Every row belongs to one group in each of 4 separate groupings. Each group adds its own fixed numbers to the row, and there is some noise. The rows also spread widely along 11 directions, which tell nothing about the answers.
Some rows, each with its group in each grouping after it:
4.9 -8.7 -9.7 -21.8 26.5 15.5 -12.6 9.6 14.8 -5.6 -16.0 -21.2 -9.8 3.4 -0.8 11.7 -4.7 -8.7 -6.0 -18.2 4.3 21.3 8.2 5.4 9.7 -2.0 20.7 19.9 -7.4 31.8 -2.2 -2.9 -22.9 -8.4 -11.1 25.6 -12.1 4.9 11.3 | J (0) k_501 (0)
1.3 -10.9 0.4 4.9 12.0 2.4 -12.9 34.6 5.2 0.4 -19.9 7.1 -3.7 12.4 -19.3 7.4 -1.9 -10.8 -5.3 -4.0 0.8 4.6 -10.4 -5.3 6.4 3.6 8.2 14.3 2.1 20.3 -4.9 8.1 -15.1 -14.0 -16.5 -6.2 -2.5 3.2 14.4 | F (1) k_461 (1)
-4.1 -13.4 8.3 -0.6 3.9 -5.7 4.1 17.0 3.7 8.9 -17.2 8.0 -1.8 2.7 -25.8 3.0 -2.9 0.1 15.3 -4.1 -6.6 7.1 -15.6 -8.4 11.7 -1.5 2.9 14.0 -5.8 4.2 0.4 -4.6 3.2 -5.0 -6.7 12.1 -2.7 1.9 10.0 | Q (4) k_514 (0)
-18.2 -13.8 3.2 9.4 -16.5 -13.3 9.2 3.1 12.9 10.4 5.5 7.4 -2.0 6.2 -12.4 8.7 1.4 4.2 -0.5 13.8 -9.0 0.4 -8.0 16.7 7.0 -5.0 1.3 2.6 -11.1 -12.6 -0.8 -10.8 12.3 -6.5 2.5 -11.9 15.1 -0.7 -11.6 | W (4) k_461 (2)
13.3 -9.2 -12.8 -16.0 4.0 -6.0 -8.0 -15.2 18.6 -1.0 15.4 -11.3 -8.0 3.0 12.8 14.6 -4.8 -5.9 -12.7 23.8 -6.4 13.8 -3.7 23.2 -2.7 25.3 6.0 14.2 10.6 8.6 4.9 8.3 -5.1 -12.8 -10.3 -3.5 -5.8 6.8 -4.2 | J (5) k_514 (2)
-24.5 4.4 4.4 -1.0 -5.7 18.2 8.1 23.2 -5.9 8.7 -1.4 2.6 14.9 -5.0 -7.7 7.4 -1.1 -8.3 1.9 -11.7 -18.6 -10.9 0.3 4.4 -0.7 -15.8 13.7 14.0 -21.2 -6.0 -14.1 -7.3 -4.7 2.4 -3.6 -3.1 17.5 -1.1 -5.5 | Q (0) k_501 (1)
-20.6 -10.7 -9.5 6.2 -15.6 -14.9 -0.3 15.9 -10.0 -7.7 -2.1 1.7 -4.7 11.0 -3.0 14.2 11.1 -3.3 -10.0 -11.0 -13.6 -1.8 -12.9 4.4 19.4 5.6 13.5 7.5 -2.0 -8.2 -13.3 -20.3 -13.8 -20.0 -21.6 20.2 -14.2 -14.6 16.8 | W (3) k_514 (0)
-29.1 -12.5 -10.2 -5.9 -15.6 6.4 0.0 8.3 -20.9 -7.8 -3.6 -1.9 -2.1 18.5 2.7 9.5 6.1 1.3 11.7 -9.0 -13.2 4.4 5.8 13.5 13.5 -5.9 5.4 8.1 -12.9 -18.2 -2.4 -27.0 -22.9 -20.2 -12.8 13.3 -3.4 -13.5 -9.0 | F (1) k_461 (0)
-10.6 -4.0 -0.8 -8.4 -5.3 9.7 -1.8 11.2 17.8 4.4 9.2 -6.1 3.0 -9.4 -5.1 9.1 -0.2 -9.7 -8.3 -0.1 -21.1 4.3 -3.7 11.0 2.4 3.8 7.3 17.6 -7.7 4.7 -7.4 -0.2 -0.5 -5.2 -0.9 -2.8 14.9 4.5 -15.4 | F (2) k_514 (1)
-24.1 -24.1 16.0 31.8 26.7 5.5 -6.9 20.1 31.1 1.3 6.8 -2.1 -8.0 0.9 -32.1 14.2 1.8 -16.5 -2.3 3.1 -0.7 18.7 -8.6 16.0 32.2 -14.0 15.5 26.7 -7.7 -14.6 13.5 14.8 -18.5 9.7 -16.0 -6.0 27.2 15.2 -2.6 | F (2) k_501 (1)
-17.0 -8.9 -2.5 -4.8 -3.1 -6.2 12.1 -10.2 29.3 5.8 -9.1 -4.6 -4.4 6.3 -9.9 29.4 -2.9 0.4 2.0 8.5 -14.6 21.0 12.0 21.5 23.3 -6.9 23.4 5.6 4.5 3.7 1.1 -7.9 -2.2 -9.2 -1.4 8.8 11.1 11.4 1.3 | J (3) k_514 (0)
-0.3 -16.8 -2.7 7.7 7.1 -5.7 -10.3 0.3 17.1 -3.4 13.8 -8.5 -4.2 4.2 -4.4 2.2 2.6 -7.1 -14.2 10.7 2.2 10.5 -8.5 20.6 11.2 13.8 9.3 16.5 0.8 -1.3 5.9 -0.4 -9.6 -6.4 -9.1 -2.0 3.4 -1.0 -6.1 | J (5) k_514 (1)
15.5 -7.8 8.9 3.5 41.2 14.2 -19.6 18.5 54.0 1.2 0.7 -13.7 -0.7 -13.2 -27.4 1.0 -29.9 -19.6 -18.9 1.0 29.9 19.9 -6.8 13.5 9.9 -14.5 10.6 14.5 -19.4 28.7 -0.2 25.0 2.6 7.3 19.4 -31.2 16.5 14.6 4.3 | Q (2) k_461 (1)
-6.2 -11.5 11.2 14.1 26.5 -6.5 -2.5 33.1 20.4 3.0 -6.3 -4.0 -8.8 -7.1 -31.6 17.9 -7.8 -16.4 13.1 -8.6 -3.6 17.2 -27.2 -20.0 32.6 -3.3 15.7 22.3 3.4 -8.0 0.2 20.3 -9.1 0.6 -21.7 17.6 -2.1 8.9 31.6 | Q (3) k_514 (0)
-2.2 -8.6 -1.6 2.8 -2.4 2.5 -5.7 16.6 11.5 -9.8 1.0 2.4 -0.2 6.6 -4.1 13.5 -12.8 -4.8 -7.7 7.8 2.3 2.6 -14.0 11.0 10.8 -6.8 6.3 3.6 4.5 2.8 -17.7 5.3 -2.4 -11.1 -0.7 -22.7 -8.2 -4.1 6.6 | F (2) k_514 (1)
-7.8 -6.5 2.5 4.7 -3.9 1.6 -7.7 31.0 -16.3 7.4 -30.3 19.8 16.2 17.0 -17.8 3.9 12.3 -11.6 -12.0 -15.6 -21.8 -8.5 8.3 2.7 -8.2 12.5 12.9 21.9 -8.6 33.1 -0.8 -9.6 -20.2 -16.5 -24.6 6.4 10.7 6.7 3.0 | Q (1) k_514 (0)
-3.1 -10.4 -9.1 -14.0 0.8 -17.1 4.3 -15.6 8.8 2.8 11.7 -11.1 -9.9 -8.4 0.6 18.4 3.1 -3.9 4.8 12.0 -17.4 18.6 -22.1 5.3 16.8 23.1 7.0 11.8 10.0 -20.8 6.5 -0.6 -0.9 -6.7 -20.3 27.5 -12.5 -1.7 12.0 | Q (4) k_514 (0)
-15.6 -0.4 -4.4 -10.8 5.2 22.5 -1.0 4.2 22.1 3.2 19.6 -24.9 1.7 -18.6 -4.8 -3.7 -10.2 -5.9 6.7 -12.1 8.5 13.1 -0.4 7.8 10.9 -22.2 5.7 18.1 -37.5 -18.1 -5.2 -10.2 5.4 3.8 17.9 3.7 14.6 -0.7 -17.3 | W (5) k_514 (0)
-4.7 3.0 -0.4 -13.3 -33.9 -12.4 9.9 7.1 -5.2 11.4 -8.4 20.2 17.7 2.8 6.0 12.4 2.2 -5.8 -14.0 13.5 -34.8 -18.5 -0.9 18.3 -18.8 14.3 5.1 1.0 5.7 13.9 -15.6 -3.5 13.0 -8.5 -9.2 -16.6 7.9 -3.2 -9.0 | Q (4) k_501 (0)
-1.5 -9.9 1.3 -4.8 -8.0 -9.5 -0.4 12.0 -0.4 6.2 -17.2 16.2 3.8 11.7 -9.7 9.9 -2.9 0.7 -7.1 12.3 -9.4 -6.3 -5.6 13.2 -5.1 7.0 5.8 3.1 5.1 13.8 -7.6 -6.6 2.2 -7.9 -6.8 -11.3 -2.8 -2.3 3.9 | Q (1) k_501 (1)
-18.6 -2.6 1.1 11.2 2.6 12.4 -1.1 32.8 0.0 7.1 -2.0 0.2 12.6 -4.7 -14.8 -9.9 6.6 -14.6 -8.1 -21.4 -5.5 -3.8 2.1 -4.8 2.3 -8.9 12.8 24.5 -29.1 7.5 1.6 -4.6 -12.7 -2.5 -7.4 -2.0 23.9 1.3 -11.6 | J (4) k_461 (0)
-22.2 -4.6 1.5 22.8 -7.6 -5.7 2.3 21.3 23.5 4.8 -13.9 14.5 16.1 8.9 -10.0 14.7 0.6 -15.8 -26.9 -4.2 5.6 -3.6 7.1 13.0 15.1 -16.6 22.2 1.6 -10.2 5.4 -4.5 1.2 -4.4 -4.4 -2.1 -30.4 33.2 2.1 4.1 | F (5) k_461 (0)
-15.0 -8.9 -3.2 2.3 -17.8 -10.4 1.1 -7.2 10.3 11.2 27.9 -3.5 4.7 -9.0 -1.6 0.0 11.3 -10.6 -7.6 15.8 -23.4 4.3 -7.3 25.3 1.1 18.4 -1.9 18.8 -13.4 -23.2 13.6 -7.2 0.2 -2.9 -14.2 0.9 20.0 -2.5 -26.4 | W (1) k_514 (0)
1.4 -9.2 -3.3 -3.3 -2.7 -4.3 -14.0 19.0 -2.2 -7.0 1.8 -4.5 2.2 9.2 3.8 -0.1 -1.1 -11.8 -12.9 2.2 -6.2 0.5 -11.1 16.3 0.7 14.5 3.3 13.1 0.9 13.8 -5.3 1.1 -14.1 -13.9 -13.1 -6.7 -6.5 -11.9 -1.9 | J (0) k_461 (0)
-2.1 -1.0 -16.2 6.9 28.0 24.4 -9.9 25.2 4.5 -8.0 -19.0 -0.1 5.0 9.5 -6.1 12.7 -0.6 -13.4 -18.7 -28.8 28.1 6.0 8.6 -14.3 12.1 -16.8 25.3 14.3 -17.0 20.8 -4.6 0.6 -30.8 -10.5 -12.4 -0.6 0.4 9.1 28.6 | F (5) k_514 (1)
39.6 -19.3 -3.6 -8.3 5.4 -9.2 -26.9 -4.2 7.1 2.3 6.6 3.2 3.1 7.7 -4.3 -31.0 -24.8 -9.6 -18.2 29.9 24.0 1.7 -5.5 40.0 -27.1 24.5 -30.6 4.3 -14.1 32.0 17.7 2.5 4.2 -8.4 10.7 -41.4 1.6 -10.0 -24.6 | Q (3) k_461 (0)
-19.5 12.6 -24.8 4.4 -14.1 -7.6 24.8 -6.4 -24.2 14.8 -4.4 26.7 23.6 -3.4 10.4 11.9 10.7 -6.5 -13.9 -10.5 -1.1 -13.7 7.7 -16.9 -9.8 -3.7 17.1 -1.2 -23.3 -16.6 7.2 -21.4 -3.8 -7.6 -17.3 -1.0 9.2 -9.0 17.7 | Q (2) k_514 (0)
-6.6 1.6 -23.7 -3.2 -0.3 10.0 0.8 -16.8 -1.9 10.1 22.5 -6.9 7.5 -7.2 8.6 -3.8 13.0 -9.7 -19.0 -1.7 2.5 2.9 8.4 19.1 -13.3 9.1 4.6 15.0 -33.0 -8.8 19.9 -17.4 -13.5 -6.1 -10.9 2.5 20.3 0.0 -16.6 | W (4) k_461 (1)
5.5 -8.3 2.3 -8.6 -2.5 -6.9 -2.6 29.3 -5.3 2.1 -0.2 1.6 -9.9 -3.0 -8.9 2.1 -2.4 -3.0 12.5 3.8 -12.9 0.1 -37.0 -18.8 3.3 14.0 -5.5 10.7 11.3 -4.7 -10.5 11.5 3.4 -10.9 -17.1 4.4 -16.6 -8.4 14.9 | F (4) k_461 (1)
1.5 -8.5 -6.4 -11.2 -12.9 -3.0 -4.3 2.8 10.9 3.9 4.5 2.1 6.9 -1.7 7.3 -5.0 -0.7 -6.2 -23.2 3.7 -5.7 -6.6 1.6 15.1 -13.2 9.7 -1.8 8.2 -15.2 18.8 -6.6 -10.0 3.9 -8.4 1.6 -14.4 10.5 -5.0 -20.4 | F (0) k_514 (2)
9.9 -4.3 -5.1 15.0 -3.2 -11.1 -2.8 25.2 -18.4 10.8 -1.2 18.7 15.2 0.0 -7.6 -20.1 4.0 -10.9 -10.5 -2.0 11.3 -15.9 -21.3 -16.3 -15.0 6.9 -10.7 12.6 -20.8 4.9 7.7 -0.1 -1.2 -6.1 -16.2 -13.8 1.0 -12.1 6.2 | W (0) k_514 (0)
-2.6 -18.2 10.3 8.9 -10.8 -7.2 -11.9 16.1 5.0 4.2 5.2 8.4 2.5 12.1 -11.7 -0.3 1.8 -5.3 -12.3 17.2 -26.0 -3.4 -4.4 26.7 -6.2 18.3 -1.1 22.9 1.8 17.4 1.9 2.2 -3.6 -10.5 -8.7 -18.0 13.0 4.2 -27.3 | J (2) k_514 (2)
-6.9 -11.9 -0.3 5.8 8.2 -22.2 -2.8 17.4 9.2 6.8 -1.4 0.4 -0.1 -17.1 -14.3 -10.9 7.4 -9.6 -17.4 -14.2 5.9 -1.2 -25.3 -21.9 12.4 12.5 6.9 16.0 -13.9 -4.9 0.6 -9.7 7.7 -1.6 -11.4 22.4 -0.6 -15.2 17.9 | Q (5) k_514 (0)

New rows, each followed by its group in each grouping:
-9.5 -9.7 -12.9 9.3 15.3 -15.4 -4.3 8.5 11.6 -14.2 20.2 -12.0 -16.2 -4.8 6.6 24.9 -0.8 -16.3 -13.6 5.3 6.8 15.5 -36.2 -9.7 30.7 11.2 16.3 5.2 16.6 -32.5 -6.0 16.1 -17.3 -9.9 -29.3 6.4 -23.2 -13.9 38.2 | F (2) k_461 (1)
-14.6 -8.7 7.3 0.0 -1.2 7.8 0.6 13.5 9.3 11.0 21.3 -9.9 0.4 -18.0 -15.2 -13.2 -1.1 -1.7 9.7 -0.2 -15.0 4.9 -11.1 3.3 1.4 -2.9 -1.7 25.7 -24.2 -15.8 2.4 -8.2 8.1 3.1 6.5 3.2 17.8 -3.1 -29.1 | J (2) k_514 (1)
-8.5 -12.0 -1.5 -16.1 -22.0 -10.2 -4.5 -1.9 -1.5 7.1 17.8 -11.9 -2.6 -5.1 4.6 -3.4 13.5 -5.3 -3.5 8.7 -39.2 2.4 -15.0 22.4 -3.7 28.6 -7.0 21.3 -6.7 -7.0 1.7 -14.8 0.9 -11.8 -14.7 20.4 2.7 -11.3 -24.8 | W (0) k_514 (0)
-35.6 8.8 -15.1 -1.3 -11.5 8.2 17.8 7.0 -13.1 0.8 -13.8 5.6 14.0 4.7 4.8 34.5 9.0 -6.6 -8.9 -25.6 -18.6 -3.2 15.3 -4.1 14.4 -16.8 34.8 6.2 -13.6 -8.6 -15.1 -21.9 -16.6 -15.1 -16.4 16.5 3.9 -1.0 19.1 | Q (2) k_514 (0)
6.6 -8.4 -2.4 2.4 -17.5 -25.9 -7.5 17.7 -14.7 0.3 -1.8 16.4 4.7 8.7 0.0 1.7 -2.0 -12.5 -14.5 14.9 -16.3 -11.5 -22.8 10.3 -8.9 27.9 -4.9 4.1 11.6 6.4 -3.1 4.5 -2.4 -15.7 -21.3 -14.1 -8.3 -15.4 9.0 | Q (3) k_461 (0)
3.3 -22.4 -7.7 -1.4 -3.1 -9.0 -14.3 10.7 -7.5 -8.0 -22.2 8.0 -5.5 29.5 -5.2 2.2 5.7 0.4 -17.3 1.1 3.3 2.8 -0.9 19.8 3.1 10.4 3.0 3.3 4.0 25.9 -1.9 -18.1 -18.0 -23.1 -14.2 -0.3 -9.1 -12.3 5.6 | F (0) k_461 (1)
-3.3 -0.4 -15.6 17.8 -9.2 -23.9 15.3 -1.7 8.0 5.7 -8.1 21.9 15.5 7.2 5.5 14.4 -0.9 -6.1 -23.6 13.4 21.4 -4.5 -4.7 1.4 6.9 -7.0 18.6 -11.6 0.1 -2.0 -0.8 -2.8 1.1 -7.2 -8.5 -27.2 0.3 -8.7 24.6 | J (0) k_514 (0)
-2.6 -7.3 0.6 -5.4 -4.7 2.8 6.3 5.8 16.4 12.4 -13.8 7.2 7.8 9.3 -8.1 11.7 -2.2 -0.1 -8.0 5.4 -11.1 0.5 14.4 14.4 -4.2 -6.2 14.5 11.7 -8.9 26.6 -2.4 -7.2 1.4 -8.5 2.5 -11.5 17.2 13.7 -11.2 | J (0) k_514 (2)
37.0 -17.7 1.2 -21.8 -0.8 -12.0 -26.0 0.2 -12.1 14.2 -15.8 12.9 2.3 20.0 -4.7 -11.2 1.4 -8.8 -15.5 25.4 -31.3 2.5 1.7 35.3 -38.0 54.0 -20.4 21.1 8.2 56.0 23.2 4.6 -8.7 -20.1 -20.8 -8.2 -0.1 4.6 -21.7 | Q (2) k_461 (0)
-5.6 -6.8 -12.7 -8.7 8.1 -5.9 10.4 -4.6 0.9 8.0 4.2 1.0 -3.0 -4.3 5.0 -0.5 0.5 1.8 -1.9 1.5 11.1 2.1 -1.0 -10.9 -1.3 -6.6 7.8 7.4 -18.3 -7.7 5.8 -13.8 0.2 -1.8 -4.8 10.9 -2.2 -8.9 4.4 | J (0) k_501 (2)
33.9 -11.0 3.7 -24.1 13.7 14.6 -4.7 5.9 -7.5 21.5 -21.1 10.4 -1.8 15.0 -19.8 -18.1 -22.9 10.2 35.7 22.0 7.2 14.7 4.6 5.4 -29.0 -2.9 -26.0 13.9 -14.2 32.4 24.1 2.4 8.5 -8.6 11.4 -19.4 -1.3 9.9 -18.5 | J (2) k_461 (0)
-3.6 -24.5 1.6 4.6 27.5 5.4 -17.2 11.1 23.0 -3.9 -0.5 -12.6 -11.9 4.5 -16.0 -4.1 -4.6 -10.1 -11.5 -6.5 19.7 19.1 -1.0 10.4 16.2 -6.2 4.4 19.3 -21.5 10.6 9.5 -0.7 -17.4 -3.5 -2.2 1.5 11.3 3.7 -5.1 | F (0) k_461 (2)
-7.9 -3.9 -25.1 -14.5 -5.8 1.6 3.7 -19.3 -2.7 -2.6 12.9 -7.1 -1.7 -5.4 15.7 -1.7 4.9 -2.2 -9.2 -5.7 5.9 6.4 7.6 7.7 1.5 4.5 2.7 5.4 -25.0 -12.3 7.9 -26.6 -10.5 -10.8 -5.3 13.5 -0.2 -13.6 -7.7 | F (3) k_514 (0)
21.3 -27.9 1.7 17.2 30.3 -19.4 -33.5 26.4 -13.3 -2.1 5.3 4.2 -10.9 5.8 -12.8 -24.2 4.9 -16.6 -21.5 0.3 16.7 -1.2 -34.8 -11.1 -4.1 39.0 -10.9 29.7 -4.3 9.6 21.9 11.9 -21.0 -9.9 -31.4 6.9 -11.0 -11.0 13.6 | Q (5) k_461 (2)
2.2 -23.2 -0.9 3.9 -3.1 0.0 -17.1 0.5 2.7 -14.4 -2.4 0.8 -4.0 30.0 -4.7 5.8 -5.6 4.7 -11.4 17.5 1.2 7.7 3.9 45.2 5.6 5.6 4.0 7.6 5.0 19.8 -3.3 -13.5 -17.5 -19.7 -1.0 -18.4 -8.9 -3.1 -16.8 | J (2) k_514 (1)
-5.1 -14.0 3.8 7.6 -11.9 -19.0 5.6 13.4 -3.9 14.6 -5.8 14.7 7.5 3.3 -13.3 -13.0 9.5 -0.3 -3.1 5.2 -9.7 -5.1 -12.4 0.5 -1.0 11.1 -1.6 13.0 -9.1 2.8 7.9 -14.7 4.3 -6.3 -10.4 1.4 9.6 -11.6 -9.5 | J (0) k_514 (0)
-5.1 -5.0 3.4 -6.3 -14.1 -17.5 15.2 -8.8 14.4 15.5 -1.5 10.4 -0.9 3.4 -6.9 27.4 -6.4 3.6 10.2 31.5 -25.6 8.9 -18.2 12.6 9.6 10.4 8.1 0.6 22.2 -16.4 -4.1 5.9 15.8 -7.1 -7.9 -6.2 0.9 4.1 11.4 | Q (5) k_514 (1)
4.7 -1.2 -4.8 12.8 4.6 15.1 7.7 7.9 6.9 0.6 -5.1 13.4 10.5 15.5 -8.4 10.0 -19.8 0.7 9.9 17.1 26.2 3.3 1.8 14.1 1.9 -25.7 7.8 -0.6 -6.6 0.7 -0.6 5.6 -3.2 -6.0 7.7 -43.5 2.9 11.8 2.7 | J (4) k_514 (1)
-10.7 -8.2 -6.7 4.3 16.1 -6.0 10.0 -3.8 16.5 -0.2 6.1 -8.9 -8.3 3.2 -0.5 31.2 -3.0 -8.7 9.0 15.2 -1.0 22.1 -12.6 6.1 29.3 -4.0 21.9 10.2 14.3 -23.9 7.1 14.8 -16.4 -0.1 -25.4 8.9 -8.5 4.0 24.7 | J (0) k_501 (0)
-15.8 -18.5 33.1 18.9 -13.4 2.0 -7.9 44.5 20.5 5.8 2.9 6.4 4.3 1.3 -36.5 -4.1 -13.2 -9.4 17.5 13.3 -28.2 -1.7 -23.0 17.9 14.0 -10.0 -10.6 23.2 0.2 -3.6 -9.8 15.9 9.3 1.9 3.7 -28.5 25.9 5.2 -27.9 | F (3) k_514 (0)
-19.2 -5.0 6.1 1.9 -8.1 15.0 -4.1 28.3 0.0 8.4 -8.7 5.4 13.3 2.6 -14.2 4.1 8.0 -13.2 -3.9 -14.1 -31.6 -3.8 8.4 5.2 -0.8 -0.2 9.4 28.4 -17.4 15.0 -2.2 -4.7 -12.8 -6.2 -13.3 -2.1 27.3 9.2 -19.8 | F (2) k_514 (0)
10.1 1.3 -27.7 4.7 -2.9 -26.3 -1.6 -5.8 21.9 -14.4 3.4 5.4 6.6 2.4 23.1 25.9 -1.0 -17.7 -48.8 12.8 19.4 1.4 -9.4 11.8 6.8 16.5 25.1 -10.2 18.9 15.8 -10.6 10.2 -8.6 -15.7 -18.1 -20.4 -19.7 -7.2 33.7 | J (4) k_514 (0)
-6.5 -11.2 -9.7 9.7 -7.5 -31.5 2.9 10.4 -8.2 10.9 -2.4 12.1 -5.0 0.5 -9.8 -6.5 13.7 -4.3 -10.8 -0.6 1.0 -2.8 -18.9 -13.7 2.7 14.7 -0.1 3.9 -10.7 -9.7 10.0 -17.1 1.6 -10.9 -18.6 14.8 -2.7 -19.8 16.7 | W (3) k_461 (0)
-18.4 -9.8 -3.1 2.0 -2.0 0.7 3.9 5.9 -10.2 6.7 -6.9 7.1 8.5 1.6 -7.5 1.2 11.4 -7.1 -7.8 -12.2 -11.6 -3.1 3.3 5.9 2.5 1.3 11.4 16.8 -20.0 -2.4 7.0 -17.9 -13.1 -2.5 -16.4 13.2 12.0 -1.4 -3.6 | Q (4) k_501 (0)
-5.0 -3.3 1.1 -3.1 2.3 7.1 4.6 5.3 0.1 11.7 4.7 1.2 8.2 -6.3 -10.8 2.8 0.4 -7.0 3.2 2.5 -11.7 1.6 -8.5 5.4 -1.1 4.6 5.1 17.7 -12.0 -6.2 4.8 -2.4 -2.2 -1.9 -9.2 1.2 12.0 3.5 -4.0 | Q (0) k_514 (1)
14.5 -5.6 0.3 -10.8 12.5 23.0 -23.9 34.1 2.0 -14.0 -28.4 1.1 5.3 25.6 -6.1 18.8 -18.0 -13.3 -18.1 -9.7 0.8 -0.7 9.7 21.7 -8.7 -0.6 13.9 13.7 -0.9 59.4 -21.2 11.2 -23.3 -21.4 -3.6 -21.2 -9.1 17.8 7.9 | Q (4) k_461 (2)
-0.1 -34.8 10.5 4.8 -0.5 -1.3 -29.6 20.8 -12.8 -12.3 -2.4 -1.6 -19.1 40.0 -18.8 -0.5 -5.4 5.4 12.3 18.1 -7.2 9.7 -11.2 38.0 8.3 10.2 -14.3 20.7 3.2 6.4 4.0 -6.6 -23.4 -22.5 -13.8 -4.6 -16.1 -1.1 -18.4 | W (1) k_461 (2)
-6.4 -9.3 3.5 -3.4 -10.1 0.6 -15.4 19.2 17.4 -11.2 19.9 -17.5 5.6 -2.6 5.3 -5.3 -10.5 -14.6 -16.1 7.4 -7.6 -1.0 -13.5 32.5 4.8 3.0 0.6 12.0 -6.9 4.7 -16.5 4.4 -4.3 -8.3 5.6 -21.0 5.8 -15.8 -24.9 | J (0) k_461 (0)
0.4 -21.7 -16.5 8.7 -0.5 -40.7 -15.3 4.8 2.6 -21.4 14.1 -1.1 -19.6 9.8 18.2 11.2 3.7 -8.5 -35.0 13.2 19.5 1.0 -37.2 -2.2 20.8 26.7 6.0 -4.4 20.4 -17.3 -7.9 2.6 -11.4 -19.2 -26.0 2.7 -34.0 -29.3 35.1 | F (5) k_461 (2)
-16.3 9.6 -15.6 -15.9 -2.0 9.6 17.8 3.1 -4.4 11.4 1.1 0.2 1.8 -4.8 7.5 18.3 -1.6 -0.3 5.7 -6.7 -13.0 3.8 8.1 -16.1 -3.8 -11.1 18.4 8.9 -15.6 -6.0 -4.1 -8.7 -0.9 -9.9 -3.2 6.8 3.4 2.1 5.6 | J (2) k_461 (2)
1.7 -4.8 -7.7 -11.6 28.6 23.5 -5.6 22.4 -3.2 -2.7 -5.5 -15.8 -12.5 0.2 -11.0 1.1 -6.8 2.6 22.4 -21.0 17.5 15.9 -9.1 -23.7 14.9 -13.5 11.7 21.7 -13.9 -2.2 -3.6 -7.4 -14.6 -9.5 -4.5 26.6 -19.7 -0.3 18.4 | J (5) k_514 (1)
-10.8 -16.1 11.4 8.4 19.0 -20.4 -3.5 18.1 29.4 9.7 7.4 -12.3 -8.3 -20.5 -23.0 12.8 9.5 -20.6 -6.0 -3.4 -23.6 17.5 -34.8 -10.4 29.7 22.3 15.5 29.0 4.9 -10.9 6.8 15.2 -4.0 3.7 -29.6 32.9 7.2 0.0 18.6 | Q (0) k_514 (0)
